There are 7 hidden switches. A switch that is on adds its own fixed numbers to the row, and there is some noise. The rows also spread widely along 10 directions, which tell nothing about the answers.
Some rows, each with its switches (1 for on, 0 for off) after it:
[-12   5   7  15   4   0  22   4  12  19   8   2  -6 -12   7  -8   2  -8
   4]
0 0 0 0 1 0 0
[  9 -12  -1  -1 -20  20  21   1 -23 -20  10   4   1  -9  10  25 -10 -10
  -9]
1 0 0 0 0 1 1
[  0  -7  -4  28 -12  29  -3 -15   1   0   5  -8   1   4   5  25   4   0
  -2]
1 1 0 1 0 0 1
[  9   8   3  -6  13   3  -3 -17  -4 -20  -1  -3 -11 -15   9  11  -2   3
  -1]
1 1 1 1 0 0 0
[ 12 -14  10  -7 -16 -16  21 -19   4  -5 -10 -12   8  -4   7  22   1  10
  -4]
1 0 0 0 1 0 1
[ 15  11 -15 -14  -3 -32  13   9   6  11   4   4  12 -12  11  -6 -12  15
   5]
1 0 0 0 1 0 1
[  3   7 -19  -7  -1  13  -7  11 -19   7  12   5  -3   1   0  -3 -13  -6
   6]
1 0 0 0 0 1 0
[ 15  12 -12   4  15   9  -6  -7 -24 -15  -5  -8  -6   0   9   8  -9 -12
   2]
1 1 0 1 0 1 0
[ -5   9  -2  13   2  -2   5   1  11   7   7  -1 -12 -16  14  -5   0   6
  -1]
0 0 1 0 0 1 0
[ 10 -12   3   1  -4   4   0  -3   0   4 -10 -12  12  24 -11   2  -2 -23
   3]
0 0 0 0 0 1 0
[ 11  10 -13   3  -7  -8  16  12   1  -2   6   5  11 -10  11   6  -6   1
  -2]
1 1 0 0 0 0 1
[ -7   1  -6  14  20  11  -9 -11  15  -1  16   9   0  -3   5   1  -8  -3
  19]
1 0 1 0 1 0 1
[  3   5 -12 -21 -13 -18   1  10  16  -2   7   2  25   7  -8   0 -16   4
  10]
0 0 1 0 1 1 0
[ -9   1 -12  -9   6  12 -13 -11  -6  13  17   3  -6  -4  -1   0 -11  10
  16]
1 0 0 0 1 0 0
[ 11  -2  -2  19   2  14 -20  -2  18  21  10  -7 -10   1   9 -10   6  -1
  -9]
0 0 1 1 0 0 0
[ 14  -9   0   9  -9  12  -8 -15   5   2   2 -10   5  11   3  18   9  -3
  -6]
1 0 0 0 1 0 1
[ 13   3   5 -17  -5   3   2   4   2   2  14   4 -20 -23   7  -5   2   5
 -18]
0 0 1 1 0 0 0
[  9  22 -13 -12  -6   6  -2   1 -24   7  -2  -6 -18  -5   0   3   2   6
  -2]
1 1 0 1 1 0 0
[ 19   0 -13  -1 -11  14   8  19 -14   0  11   4   2   8  -1   1  -4 -21
  -9]
0 1 0 0 0 1 1
[  1  21 -16   5   3   0   4  10 -16  -2  -5  -3   7   2  -1  -1 -13  -6
  12]
0 0 0 0 0 0 0
[  6   1  -4   0  -8 -18  17  17  22  11   4   0  28   7   3  -2  -7 -14
   6]
1 0 0 0 1 1 0

New rows, each followed by its switches (1 for on, 0 for off):
[ 11  -3  -3 -14  -1   0  -8  -9   4 -19   9   4   6  -7   1  11  -9   8
   0]
0 0 1 0 0 0 1
[ 13 -10   1   9 -17   9  15  -5   2 -11  -1  -8  14  12   4  26   4 -16
  -6]
1 1 0 0 1 1 1
[  1  -3   5  -5 -16  10  23   1 -11  -5  10   7 -12 -22   9  15   2   4
 -11]
1 0 0 0 0 0 1
[ -7  19  -7  -1   4  -6   9  -7   4 -19  -5   4   5  -3  -3  15  -3   5
  17]
1 1 1 0 1 0 1
[ 15  -1  -6   3 -33  11  16   6 -10  -4  -2  -6  10   6   0  23   6  -5
 -12]
1 1 0 0 0 0 1
[ -3 -14 -11  -6 -10  -1   9   6   2  13   8  -1  24  16 -10  -2 -21 -10
  15]
0 1 0 0 0 1 0
[ -5   8  13  -3   5  -8  18   3  15 -10  -7   3   2 -10  -7   0  -1 -10
   5]
0 0 1 1 0 0 0
[  2   1 -10  -6 -10  33 -15  -3 -13 -21  25  11  -7 -10   3  18  -7   4
  -5]
0 0 1 0 0 0 1
[  8  10   6   3  16  -4  10   9  14  -3   0  10  -2 -12   0  -3   5 -16
  -2]
1 0 0 1 0 0 1
[ 11  -9  -7 -12  -2  -2 -14 -11   5  -4   1  -5   7   4  -7   9  -7   8
   0]
0 0 0 1 0 1 1
[-10   7 -15  -9   7   6  -1  -8   0  -7  20  14   0  -9   0   5 -16  12
  21]
1 1 1 0 1 0 1
[ -3  -8 -11 -12 -10   3  16   4  -2  30  19   9  -8  -8  -3  -9 -12   9
   6]
1 1 0 1 1 0 1
[ -1  -8  -1   9 -14   6  -1  -2  20   0   6  -6  21   3   3  18  -4  -2
   1]
1 0 0 1 0 1 0
[-13  -7   6   0  -8  17  20  -2  -1 -18   5   8  -3  -9  -7  15 -10  -6
   7]
0 0 1 1 0 1 1
[  0  -2   8   2   5   5  -7  -3  23   6  13   2  -8 -16   8   4  10  -1
 -10]
1 0 0 1 0 1 0
[ -2 -12   5  -4  -5  -6  17   5  17  -4   7   4  25   0   1   8 -11 -13
   7]
1 0 0 0 0 1 0
[  0   5 -13   8  -4   3  -3   7  15   2  16   8  15  -8   7   8  -5   6
   4]
1 0 0 0 0 0 1
[ -2   8  -8  20  15  -6  -3  -6  16 -11   1  -5  22  -3   9   5 -19   0
  19]
0 0 1 1 0 0 0
[  2  -4 -16   9  -5  25 -13 -14 -18  -7   3 -12  11  17  -6  12 -21  -4
  15]
0 1 1 1 0 0 0
[ -4   5   8 -17  -9  -2  24   1 -11 -34  -6   2   4 -11  -1  18 -10  -7
   3]
0 0 1 0 0 1 0
[ 30  -2   3  10  12  -3  -5 -13   5  -3 -12 -17   9  22   8   2   3 -26
  -1]
1 1 1 0 1 0 0
[ -3  14  -1 -10  -8  -7  13 -11  -4 -25  -7  -4   5 -13   4  21  -5  13
   6]
1 1 1 0 0 0 0
[  9   1 -18 -20 -11  -1  10   9 -21   5  13   9   7  -3   0   0 -21   4
   9]
1 0 0 0 1 0 1
[-13  15 -10  11  -3   1  10   9   2  11  -4   4  -9  -8  -5   0   0   7
  10]
1 0 0 1 0 1 1
[-13 -21   7 -10   6  10   0 -11  11   5  11   2   5   3 -14   0 -12  -8
  12]
0 0 0 1 0 1 0
[ 24  12 -18  -6 -18   0   1  14 -12 -25   0   1  13  -2   7  18 -12   1
  -6]
1 0 1 1 0 1 1
[ 28 -16  -5  -4 -26   5   8   1  -6   1  10 -10  15   1  14  11 -15  -1
 -13]
1 1 1 1 0 0 0
[ -3 -13  -3 -13  -1  19  -6  -8   2  -2  20   8  -8   0  -8   3 -11  -1
   6]
0 0 1 1 1 1 1
[ 19 -21  -8   0 -15  18   4  -4 -17  -4  20   0  -5  -9  16   7 -22   2
  -9]
0 0 1 1 0 1 1
[ 10   7  -5 -23   7 -11 -11   0  10   5  23  10  -8 -28  13  -5  -2  17
  -9]
1 0 0 0 0 0 0
[ 11  -2  10 -24 -13   2  18   2 -12  10   1   0 -24 -12  -4  -1  13  -4
 -17]
1 1 0 0 0 0 0
[  0  -1  -2 -28 -17  -6  18  14   0   1  11   8  11  -6  -6   6 -13  -4
   2]
1 0 0 1 1 1 0
[ 27  -6   0 -20  -8  -3   8   4  -1  -8   4   4   6   1   0   4  -6 -11
  -6]
1 0 1 1 1 0 1
[  7  13 -19  -5  -9  12  -6   9 -13  -1  12   8  -9 -11   2   2 -11   9
   1]
1 0 1 1 0 0 1
[ 25   7 -15 -12  -6 -20   4  11   4  17   8   2   5 -10  11  -7  -8  12
  -6]
1 0 0 1 1 0 1
[  0 -13   8   7 -13   9  13 -15   0  -6  -5 -13   4   4   2  22   3  -6
  -3]
1 1 0 0 0 1 0
[-10  14 -10   3  -6   6   5  10  -7  12   1   1  -9  -4  -2  -1  -1   1
   6]
1 0 0 0 0 1 0
[ 10 -14 -12  -6 -26  -5   7  17  22   5  21   9  29   3   3   5 -15   2
   0]
1 0 1 0 0 1 1
[ -2   0   7  -9   8 -22  17  -1  16  11 -15   3  -5  -2 -12 -10   8  -1
   8]
1 0 0 0 0 1 1
[-15  -1 -10   3  -3  -6   7   1  18 -11   4   6  31   4  -8  13 -17   3
  22]
0 0 0 0 0 1 1
[-11 -14  11   5  -4   5  21  -9   4  -3  -8  -5  20   8 -11  13 -14 -14
  17]
1 0 0 1 0 0 0
[ 23  -1 -10  -5 -26   1  22  19 -11 -14   1   1  23  13   3  13 -13 -20
  -2]
1 0 1 0 1 1 1
[ 17 -10  -4 -15 -12 -17   3 -14   0   6   1  -6  -6 -12   7  -1  -7  27
  -6]
0 0 1 0 0 0 1
[ 28  17 -17  -3   9   0 -23   4 -10  -2   3  -3  -2   0  13  -6  -6  -3
  -3]
1 0 1 0 0 0 0
[ -1 -14   5   7  -9  19  12  14  19  16  22  13  -8 -10   2  -1   6 -13
 -10]
1 0 0 1 0 1 1
[  9  12  -7   8  -2 -18   3  -7   7  -6 -12 -13  13  -7   9   6 -12  12
   5]
0 0 1 1 0 0 0
[ 11   0  -6  20  25   8  -5 -14  -5   3   3  -1 -15 -10  16  -8 -13  -1
   9]
1 0 1 1 0 0 1
[ 16   7 -10  -3   0 -25  16   0  -8  -2 -11  -5   3  -9  12   1 -10  10
   2]
1 0 0 0 0 1 1
[ -5   4 -13  -8  -2  12  -5   9  11 -15  32  15  13 -11   6   8 -17  -1
   4]
0 1 1 0 0 1 0
[ 23   0   3 -13   8   5  -1   1  -8 -13   7   3  -7 -12  10  -1  -8 -12
  -8]
1 0 1 1 0 0 0
[ 12 -10  -1   3 -19  -7   0 -16  18  -6  -3 -12   6   3   4  17   5  14
 -10]
0 1 1 0 0 1 1
[ 11   0   9  -6 -19   1  23   3  -5   6   0  -5 -18 -12   6   0   9  -2
 -18]
0 1 1 0 0 0 0
[  5  -7  -1  -4 -15   6  21   8  -9 -10  15   4   3 -15  16   9 -16  -5
  -4]
1 0 1 0 0 1 0
[  5 -13   1  -3   4 -17  21   6  24  -5  14  12  32  -9   7   3 -19  -8
  10]
1 0 0 0 0 0 1
[  7  15  -9 -22 -11 -11   0  10  12   0  13   5   0  -9   4   4   2   8
  -5]
1 1 1 0 1 1 0
[  7 -17   3 -14 -11  -2  15   9  14  17   8   7  18  14 -15  -4  -4 -17
   5]
1 0 0 0 1 0 1
[  2  -3   0   5   0  -3  23  -4   0  -6   5   4   6  -7   8   5 -14  -4
  13]
1 0 1 0 1 0 1
[  4 -18   8   1 -10  22   9   0   1   3  20   7  -9 -10   3   6   3 -10
 -13]
0 0 0 0 0 0 1
[ 16  -2  -7 -31 -18 -18   8   7   3   9   4   4   4   0 -10  -8  -6   9
  -2]
0 0 1 0 1 0 1
[  1   0 -13  16  -4  15  -7   1  -3  11   5  -4   7  11   2  -1 -11  -6
  12]
1 0 1 0 0 0 0
[  1  10 -14  -1   9  -2 -18 -15   1 -11  -6 -11  11   8  -6  12 -10   7
  13]
0 1 0 1 0 1 0
[ 26  -3  -4 -10  -6 -20  11  -3  -4   7  -4  -5   0 -10  13  -1  -4  12
 -10]
1 0 0 0 0 0 1
[ 21   2 -14 -25  -4   7   4  15 -28 -11   8  12   7   3  -7   2 -17 -16
   2]
1 0 0 0 0 0 1
[ 12  -5 -15 -10 -39  -1  19  15   1   7  19   2  13  -8   9  17  -9  12
 -11]
1 1 0 1 1 1 1
[ 18  -4  -1 -10 -24   5  27  21 -17  -3   8   3  14  -4   7   8 -11 -19
 -11]
1 0 0 0 0 0 0
[  8   9  -6 -20  14 -14 -13 -16  -4  -9   3  -1 -10 -19   7  -3 -10  21
   3]
0 0 1 0 0 0 0
[ -8   5  -5  21   8   6  10   3   3   3   2   0  14   2   5   2 -12 -14
  16]
1 0 0 0 0 0 0
[  9  20 -10   3  -4  14 -13   9   1   6  13   2 -11  -8   8   1   5  -1
  -6]
1 0 1 1 1 0 0
[ 13  28 -13 -18  -3 -18 -11  10  11   0  -7  -3  16  11 -10   4   9  -2
   1]
1 1 0 0 1 0 0
[ 14   2   0 -21 -17  -4  17  12 -10 -12 -11   3  13   9 -16  11  -1 -14
  -1]
1 0 0 0 0 0 1
[  5   3 -12 -26  -5   0   0   4 -14  -8   1   8   9   5 -16   5 -12   0
  10]
1 0 0 0 0 0 1
[  0  11  -9 -12  -1 -17  -1   0  19  -9   3   4   7 -10  -3   8   2  15
   0]
0 1 0 0 0 1 1
